The rows of a group lie close to one hidden flat surface of 12 dimensions, which passes through zero. Surfaces can cross.
In the rows, 128 means zero.
Known rows, each followed by its group:
[122 148 124 110 145 102 107 159 184 119  98  84 129 194 163 119 151 145
 122 141 208]
Kun
[147 139 114 116 151  74 100 110 145 156 127 119 115 116 107  93 129  99
  90 124 121]
Dez
[145 183 127 105 145 121 128 122 162 168 182 115 127 196 133  84 106 107
 169 109  95]
pur
[174 129 112 114 156 148 132 115 102 104 135 162 140 156  93 133 151 143
 108 125  98]
pulo
[ 76 124 140 173 136 167 104 134 126 135 147 169 120 165 155 110 129 107
 167 142 107]
Kun
[177 139 140 118 116 102 101 140 183 113 173 200  72 171  86  83 162 157
  87 105 141]
Dez
[155 149 131 102 130 136 147 132  87 136 148 168 104 142  81 132 144 155
  85 126  69]
Rifis
[130 127 114 131 118  74 164 145 184 139  89  54 155  62 108 127 126 106
  91 114 203]
pulo
[133 175 150 112 153  72 110 140 212 184 136 110 160 164 129  93 183 113
  96 133 151]
gilep
[156 116 148 114 107  92 114 120 107 109 154 117  73  34 139 165 120 184
 145  97  91]
gilep
[132 108 127 116 133  79  69 109 134 155  91  98 132 134 128 110 144 105
 111 150 149]
Rifis
[ 81 142 195 118  77  81  97 130 134 137 161 141 123  79 202 146 101 146
 141 157 117]
Lunel
[165  93 123 109 165 132 113 116 171 154 107 114 128  88 124 146 182 152
 144 110 180]
pur
[165 113 153 141  45 131 142 121 143 101 170 167 118 132 124 155 131 180
 115  92 152]
gilep
[ 97  79 125 154  96 163 121 130 136 171 109 142 101  69 118 144 131 112
 143 119 113]
pur
[160 112 115  97  76 165 112 115 122  99 106 114 113 147 161 175 115 184
 139 111 120]
Kun
[ 77  94 115 156 135 159 150 165 110  83 117 143  93  86 132 133  88 113
 168 130 144]
Kun
[120  96  99 164 147 162 106  83 114 151 123 133 124  70 141 137 114  93
 146 107  97]
pur
[108 189 172  94 144 126 201 160 154 194 171 110 181 138 118 122 138 110
 175 129  93]
Dez
[131 134 118  64 133  92  98 163 163 146  86 133 162 171 126 131 148 102
 104 147 102]
Rifis
[143 141 162 107 100 121 136 145 179 131 157 132 125 132 137 125 140 149
 170 116 128]
Lunel
[151 136 120 156 144 142 174 119 150  78 177 121 142 128 155 142 100 152
 165  81 209]
Lunel
[132 145 136 127 123 180 179 139 102 145 162 130 118 136  92 123 119 133
 192 113  61]
gilep
[155 118 158  53 157  91 111 116  67 132 129 118 109 103 127 135 114 155
 164 171 120]
Rifis
[127 126 118  98 139 124  82 124 119 136 114 131  97 134 160 151 125 150
 115 130 107]
pur
[108 122 163 119  99 144 118 125  86  93 116 142 155 148 164 148 128 149
 145 176 123]
pulo
[ 72 149  77 116 167 164 150 196 160 106  96 110 110 204 143  98  74  86
 159 139 147]
gilep
[ 75 117  97 193 105 154 148 154 158 116 111 108 110 117 130 108  91  86
 130 109 148]
Rifis
[ 99 171 104 118 122 162 152 148 111 117 140 123 121 175 141 120  65 104
 147 121  65]
pulo
[141 119 169 138 103 122 105  73  95 172 170 131 130 117 138 117 125 127
 166 136 103]
pulo
[160  96 120 138 181 163 139  90 106 108 113 107 155 113 124 138 161 137
 180 131 173]
gilep
[ 76 153 126 153 166 150 129 150 169 121 136 147 152 115 174 130 132 101
 146 128 114]
Lunel
[164 119  99 149 159 140 109 116 161 140 145 169 120 153  90 109 171 117
 110  91 118]
pur
[125  71  51 163 132 195 140 135  92 116  54 111 137 152  88 157 141 109
 114 106 116]
Dez
[111 177 162  77 136 105 109 117  76 130 134 103 143 162 189 152 113 169
 117 174 111]
Kun
[161 134  61 120 131 173 153 133 130  78 114 114 117 144 124 156 100 141
 118  81 105]
Lunel
[ 95 166 126 115 154 101  88 165 177 122 141 185 111 160 164 125 135 126
  72 124 109]
gilep
[102 198 139  87 161 147 166 183 130 122 177 172 111 162 143 127  96 141
 147 126  61]
Kun
[ 99  94 190 111 112  81  92 158 122 104 106 178 133 103 129 119 165 136
 122 194 152]
pulo
[108 140 157 103 122  86 215 179 141 106 113 101 167  30 100 141 113 117
 124 149 167]
pulo
[160 102 116 125  89 166 133 136 131 107 149 170 113 169 107 129 104 130
 177  99 105]
Rifis
[142 147 101 144 123 118 136 137 176 146 116  93 128 133 109 122 151 122
 101  93 110]
gilep
[110  58 143 155 121 155 115 123  86 105  94 142 119  94 123 142 149 139
 157 158 161]
Kun
[144 155  90  97 179 112 146 154 158 107 142 114  87  84 154 158 103 162
 109  77 145]
pulo
[168 119  75 128 129 156 143 114  96  72 110 113 113 128 122 169 111 167
  89  94 138]
Rifis
[164 154  92 105 162  74 111 130 104 113 122 120 104 181 102 119 121 146
  40 120 135]
Kun
[144 104 117 142 108 175 135  94  62 144 109 123 138 176  80 116 140 117
 132 147  92]
pur
[133 130 120 119 135 109 119 125 126 163 101 112 153 134 102 130 162 115
  85 135 114]
Dez
[148 111 138 150 129 118 152  90 155 163 143  67 155  81 110  82 105  69
 226 113 157]
Lunel
[115 114 164 117 166 129  98 102  97 127 105 144 164  80 158 161 184 150
 123 174 125]
Lunel
[ 84  95 139 141 119 139 132 161 173 152 116 143 102  61 137 135 131 117
 162 121 150]
pur
[140  81 115 139 135 151 111 127 108 145 131 146 101 144 100 121 134 120
 172 111 112]
Dez
[122  84 167 130  84 154 116 121 111 144 125 143 112 111 137 150 146 163
 171 148 143]
pur
[157  86  81 142 143 121  92 104 129 150 123 100  57 126 103  95  97 108
 160  91 147]
pulo
[157 132 129 131 103 150 142 109 132 152 148 107 124 171 112 121 128 141
 153 109 133]
pulo
[115 136 125 163  71 119 126 116 134 152 127  98 137 168 121 109 113 104
  99 124 128]
Kun
[106 123 118 162 124 152 128 122  94 105 119 148 144 137 128 131 124 110
 106 140 106]
pur
[132 104 142 131 164 117  70 118 142 158 103 139 122 155 117 106 206 134
 130 154 144]
gilep
[123 141 129 123 116 132 127 159 161 135 134 161 121 191 110 111 139 124
 106 131 133]
gilep
[151 124  98  95 123 133 105 140  93 103 111 134 106 220  96  95 105 115
 130 148  93]
pulo
[137 108 117  73 119 121 126 167 158 102 112 136 136 143 135 140  97 116
 176 124 128]
Rifis
[175 172 157  79 117 123 182 130  96 126 166 121 150 166 105 147 138 186
 113 131 121]
Kun
[127 143 117 134 149 145 123 133 144 122 131 150 132 156 135 134 150 140
 109 115 123]
Rifis
[148 139 178  96 158 143 237 180 137 115 196 176 152  46  89 161 145 169
 192  99 132]
Dez
[123 153 133  98 127  99 128 161 142 133 127 121 103 118 131 134 126 146
 103 126 107]
gilep
[125 105 118 138 184 132 146 153 155 120  96 132 149  98 102 130 178 118
 125 133 176]
Dez
[133 123 123 138 100 114 148 113 117 165 140  91 115 119  87  80  81  74
 160 120 112]
Kun
[116 142 157 122 115 113 128  94  90 154 114  63 141 120 147 131 132 146
 119 165 152]
Rifis
[130 146  95 130 170 158 185 136  99 121  80 123 186 118  75 151 168 117
  62 139 104]
pur
[155 136  85 141 121 124  95 103 137 132 112 118 125 167 123 122 128 113
  70 102 112]
Dez
[130  75  89 158 152 126 119 124 139 148  86 110 109 106  60  79 136  62
 149 126 142]
Lunel
[130 108 139 143 108 161 175 183 165 117 154 172  99 142  77 112 143 139
 170 105 146]
Dez
[151 109 167 109 122  82 113 120 128 122 147 175 130  81 121 141 157 156
  89 141 160]
gilep
[ 94 104 141 181  93 140 119 104 129 214 130 120 106  95 115 121 146 111
 122 124 113]
pulo
[106 145 162 115 111 131 153 157 147 127 126 147 150 118 138 153 157 155
 109 143 131]
Lunel
[106 156 137 115 160 136 174 165  98 108 103 140 159 147 108 152 168 155
  69 160 139]
Kun
[102 160 105 144 123 113 123 117 108 162 111  71  96 151 123  98  99 108
  86 135 116]
Rifis
[167 126 146 126 126 108  68  87 102  99 164 206  60 131 105  80 132 148
  85 146 103]
Dez
[162 162 179 108 100  84 160 122 135 124 169 170 196 119  84 113 151 116
  95 141  94]
pulo
[ 81 226 147 170 120 137 150  55 125 141 144  77 211 117 184  82  85  63
  91 172  94]
Dez
[125 178 103 115 138 141 157 160 171 116 149 126 126 169 141 131 109 134
 125  94 115]
pulo
[136 165 141  93 114 110 118 151 151 107 167 133  99 180 177 134 102 174
 142 115 135]
Kun
[124 153 121 116  93 140 111 122 121 129 154 135 106 149 171 149  89 148
 125 107  81]
pur
[ 99 146 133  87 164 152 150 167 123  93 100 124 137 116 166 168 135 165
 146 152 131]
Lunel
[121  64 119 210  83 143  82  64 115 118 110 135 147  58 146 148 137 101
 119 114 124]
Lunel
[123  91 137 143 159 144  75  93  67 100 138 155  99 179 174 136 131 169
 151 155 181]
Lunel
[146 139 177 114 132  99  86 118 153 143 202 185 112 139 163 125 149 161
 158 116 117]
Dez
[ 93 120 139 143 144 174 134 142 110 113 133 165 125 133 143 135 133 132
 162 143 112]
gilep
[ 98 156 107 147 153 158 156 170 168  88 147 149 111 132 158 138 110 139
 132  98 136]
Rifis
[121 106 173 162  74 184 151 133  99 125 160 177  95 155 108 131 153 178
 158 137 128]
Rifis
[150 172 111 153 142 147 173 125 177 113 188 160 157 100 129 139 117 115
 118  63  95]
Kun
[142 208 128 103  82 111 186 147 128  78 127  57 189 228 151 136 103 157
  84 133 157]
pur
[113 126 144 148 124 103  94  90 128 166 160 116 165  85 188 158 121 112
 153 108 107]
Dez
[138 133 174 162  69 127 173 114 182 164 180 121 165  92 108 102 133 104
 186 104 138]
Lunel
[139 103 131 121 111 150 128 122 117 117 100 116 142 177 130 136 146 147
 134 154 183]
gilep
[106 185 139 133 160 115 153 159 156 167 166 162 115 141  95  95 155 118
  86 125  88]
Rifis
[ 97 124 169 168 115 116 123 119 129 141 134 136 157 157 149 130 165 142
 105 158 200]
Lunel
[149 171 108 113 175 157 139  94 129 147 146 113 164 136 158 148 129 129
 136 104  94]
pur

New rows, each followed by its group:
[145 120  96  84 120 118 136 139 130 116  71 107 180 129 116 159 125 110
 101 133 119]
Rifis
[111 119 111 116 152 143  93  95 117 184 101  97 123 100 157 137 121 107
 151 134  99]
pur
[107 138  88 180 126 151 191 138 155 125 118  59 146  57 118 126  95  86
 157  81 113]
gilep
[120 137 153 118 158 148 171 140 126 159 164 122 119 108 113 110 118 122
 198 129 128]
pulo
[ 93 140 153 142 147 133 127 125 157 151 135 105 147 128 169 116 133 111
 174 139 155]
pulo
[136 119 123 101 137 176 143 165 137 139 120 175 101 163  76 120 156 134
 150 129  83]
Kun
[119 124 149 133 149 107 134 128  81 137 155 169 110 131 105 115 126 133
 106 147 144]
Lunel
[110 125 135 144 118 129 143 161 167 106 112 139 152 132 124 124 147 119
 121 135 159]
pulo
[112  92 159 168 131 121 105 120 114  86 125 157 139 125 140 122 159 136
 140 159 177]
pur
[136 130  69 121 175 132 117 144 180 100 100 136 169 130 141 140 123  86
 115  95 123]
Rifis
[141 153 150  89 126 110 147 156 146 110 132 121 116 138 124 123 132 159
 124 143 158]
Dez
[134 112 105 113 178 136  95 157 176 144 113 167  86 139 114 124 173 135
 120 112 131]
pur
[ 83 146 169 147 138 124  98  99 154 121 174 145 168 125 230 131 104 114
 170 148 169]
gilep
[111 122 127 178 176  98  89 114 129 117 151 196 127 128 142 130 159 130
  52 123 173]
Lunel
[192 161 138 113 167 115 155 124 138 112 175 171 156 168  79 112 172 149
 106 109 123]
pur
[130 121  97 129 126 120 123 145 211 151 102  88 118 120 141 129 134 117
 126  93 177]
pur
[122 144 163 141  71 136 142 110  98 115 147 170 127 114 112 120 127 142
  78 157  96]
Dez
[152 162 105 124 148 119 156 120 126  73 173 156 159 105 129 126  76 100
 127  94  81]
pulo
[126 139 112  99 155  98  92 138 136 131 113 163 142 123 133 137 140 109
  78 134  82]
Rifis
[ 84 102 152 196  90  82  78 139 212 140 167 252 138 143 125  73 126  50
  65 133 193]
gilep
[123 131 115 135 166 165 156 165 177 140 113 120 125 173 102 110 170 127
 159 122 170]
pulo
[107 146 132 152 155 141 140 124 151  94 138 138 182 113 168 137 128 107
 144 130 139]
pulo
[117 105  97 143 107 141 126 107  76  99  90 103 125  80 147 175 100 140
  88 126 120]
pulo
[138  97  86 134 115 207 115 134 173 152  96 126 112 191 104 106 145  95
 193 107  98]
Kun
[187  78 126  96 140  80  95 122 127 142 116 156  84  81  58 109 165 135
 104 125 135]
Kun
[185 116 112  81 172 157 127  86  52  79 108  93 136 163 150 171 133 197
 146 141 173]
Lunel
[102 142 152  75 130  67  81 182 114  85 130 213  89 104 149 152 128 163
  54 159  80]
pulo
[147 127  81 155 118 180 168 115 113  76 117 116 149 102 141 192 115 159
  90  81 134]
pulo
[127 166 120 101 113 170 156 180 187 115 137 141 121 165 129 133 131 142
 156 102  83]
Lunel
[ 89 164 139  81 165 119 114 139  61 132 124 118 110 177 170 129  88 145
 130 177 114]
Lunel
[146 126 114  79 173 115 128 147 149 119 127 126  96  71 142 156 118 159
 138 106 149]
pur
[156 156 152  96 184 131 175 130  95 106 141 180 197 112  79 126 172 123
 113 157  80]
pulo
[145 120 152 143 120 101  96  73  82 101 145 138 152  91 163 150 130 149
 108 139 130]
pur
[140 189 122 100 163 127 103 105 115  89 142 148 105 162 147  85 107 134
  86 158 102]
Dez
[121 115 138 147 116 135  97  86  83 145 142 169 137 123 131 125 120 109
 114 141  88]
gilep
[121 144 125 102 141 154 114 158 163 162 120 100  91 219 147 113 145 156
 167 132 154]
pulo
[172 137 164 146 128 138 102  70 146 165 198 152 142 157 143 118 163 149
 171 106 127]
pulo
[138 105 151 114 116 120 129 121  88 121 117 128 144 143  95  98 125 103
 159 173 124]
pulo
[133 123 152 116 108  95 178 137  55  79 117  94 132 110 116 159 114 183
  91 158 197]
Kun
[ 76 155 141 176 121 162 124 126 162 142 148 114 135 172 182 107 118 112
 171 131 142]
Rifis
[ 84 128 138 127 149  89  50 154 149 110 130 153  80 181 182  93 117 122
 141 156 140]
pur
[134 147  86 171 164 132 125  92 128 142 115  90 122 140 115 111 143 116
  75 109 138]
Rifis
[123 162 175 119  99 104 102 112 136 141 164 155 121 143 157 111 132 144
 114 150 109]
Dez
[138 139  96 162 101 135 154 125 180 135 135 111 148  97 112 120 111  82
 123  77 103]
Lunel
[130  95 125 148 132 140 145 135 123 107 108 150 141 106  87 124 152 116
 120 135 141]
pulo
[186  54 127 103  90 142  58 115 113 124  92 145  68 169  89 121 177 172
 155 138 125]
Lunel
[123 142 151 101 155 135  94 121 138 145 113 126 148 173 167 144 179 158
 129 161 140]
pur
[137 109 112 142 144 108  85 116 161 125 112 127 126 116 145 125 148 124
 111 115 155]
Kun
[140  88 136 131  72 108 102 135 109  94 108 149 118 140 107 121 124 128
 113 146 134]
pulo
[136 108 128 161 111 206 169 116  78  84 105 148 172 167 104 164 175 162
 116 145 137]
pur
[ 56 181 135 106 152 109 161 167  87 145  98  92 147 132 139 122  96  99
  94 180  99]
Kun
[156 161 107 150 170 148 144  85 124 149 136  77 147 166 120 109 151 129
 123 115 143]
Rifis
[158 108 122 104 113 111  97 113 143 155 114  98  96 152 122 114 129 138
 146 124 156]
pur
[106 109 121 174  84 174 155 119  96 101 128 137 135  92 140 167  98 133
 125 112 111]
pulo
[135 128 124 146  86 133 122 116 142 131 135 122 127 136 142 145 128 146
 107 103 136]
pulo
[ 90 146 140  95 160 141 110 142 112 135 123 116  95 132 191 157 124 169
 151 149 129]
pulo
[ 73  83 124 194 111 136 108 113 119 155 111 125 105  46 139 132 116  96
 127 124 129]
pulo
[117 157 145 114 135 135 133 117  96 115 148 149 121 121 137 116 108 133
 121 157  97]
Dez
[122 135 150 127  91  82 110 124 159 144 143 145 130  51 159 165 133 149
  71 114 125]
pur
[158 118  93 115  83 122 115 103 124  99 109  49 106 137 173 148  62 148
 144  97 171]
pur
[ 94 124 132 123  89 126 157 156 133 137  96 121 163 101 116 141 121 100
 109 144 115]
Rifis
[ 82 114 148  99 175 126 141 157  91 133 128 117 118  78 157 139  96 119
 214 153 122]
Dez
[ 98  74 100 141 156 160 106 165 117 112  99 151  85 137 131 134 126 121
 175 125 136]
Dez
[145  97 124  93 165 134  98 129  79 133  91 138 106 167  92 110 164 137
 131 169 119]
pulo
[141 104  78 136 164 118 142 138 115 105 109 117  96 122  90 110 103 108
 109 108 164]
Lunel
[132 132 136 111 123 154 168 146 129 110  99  90 146 157 118 129 140 150
 150 153 179]
Dez
[144 107 144 163  50 121 133 116 152 145 137 129 124 108 117 148 150 155
  91 103 157]
pulo
[136 149 109 117  90 148 140 150 123 114 140 134  96 174 123 139 100 150
 112 101  87]
gilep
[ 82 139 141 114 129 125 108 164 139 170 104 130  94 130 154 154 160 164
  90 144 128]
pulo
[120 164 103 150 155 160 126 116  91 101 150 152 134 221 165 149 119 159
  76 117 144]
Lunel
[119 120 118 100 192 132 100 122  93 129 155 136  51  92 170 137  88 157
 185 118 112]
pulo
[110 119 133 147 107 143 154 150 177 123 119 137 146  56 147 178 147 148
 102 103 157]
pur
[122 158 115 125 137 111 152 109 137 137 134  62 156  89 158 133  86 108
 137 110 139]
pulo
[107 137 136 135 121 140 116 161 140 143 132 149  78 189 112 100 153 144
 121 140 129]
Rifis
[149 138  93  93 155  96 105 128 196 161  97  51 122 131 154 121 122 120
 139 103 186]
pur
[112 129  90 153 184 195 160 124 132 121  81  73 192 198 117  92 137  66
 194 150 155]
pulo
[129 134 172 112  78 146 161 101  69 165 132  93 187 121 133 174 136 151
 149 150  96]
Dez
[155 167 131 107 128 181 168 155 182 164 193 184 109 171 105 133 140 151
 156  76  73]
pur
[ 81 133 160 130 111 116 115 166 120 110 137 176 113 123 144 132 129 141
 113 156 112]
pur
[103 153  73 124 177 114  53 105 126 144  92 126 130 127 174 134 115  88
  62 126  55]
Kun
[132 137 117 131 103 125 147 144 191 157 135 114 127 118 121 126 124 116
 125  93 136]
pur
[114 125 114 102  93 127 103 150 160 139 105 126  96  97 167 182 123 165
  90 108 121]
pur
[148 146 143 141 130 113  85  93 173 120 136  99 164 135 202 160 169 171
 121 110 168]
gilep
[158 138 152  73 122  88 152 144 145 164 116 106 136 104  86 135 162 153
  99 138 146]
pur
[158 157 161  99  82 151 141 134 145 132 196 160 130 196 146 129 105 155
 192 108  93]
Rifis
[103 140  77 107 117 106 104 174 140 147 113 124 108 152 152 173  96 124
  87  84  67]
Dez
[142 152  97  87 187 122 117 118 106 140 107 102 117 131 134 146 133 146
  95 128 112]
pulo
[164 117  98  81 128  74 119 141 140 136 111 121 119 111  83 111 101  92
 110 115 111]
Rifis
[123 130  84 169 160 188 192 129 161  95 141 113 167 134 127 119  93  83
 178  89 173]
gilep
[179 136 112 135 105 103 141 108 156 104 146 120 148 110 119 143 126 140
  90  82 151]
pulo
[111 143 108 100 152 118  92 147 155 126 116 127 100 128 172 152 118 147
 110 119 125]
pur
[108 135 115 123 162 173 173 159  94  97 140 169 113 101 108 147 112 135
 141 118  78]
gilep
[148  82 101  98 103 110 117 166 134 111  86 127  88 141  84 122 115 124
 119 123 145]
Rifis
[139 147 141 106 145 142 175 138 129 147 124 106 146 116 115 149 158 161
 125 131 146]
pulo
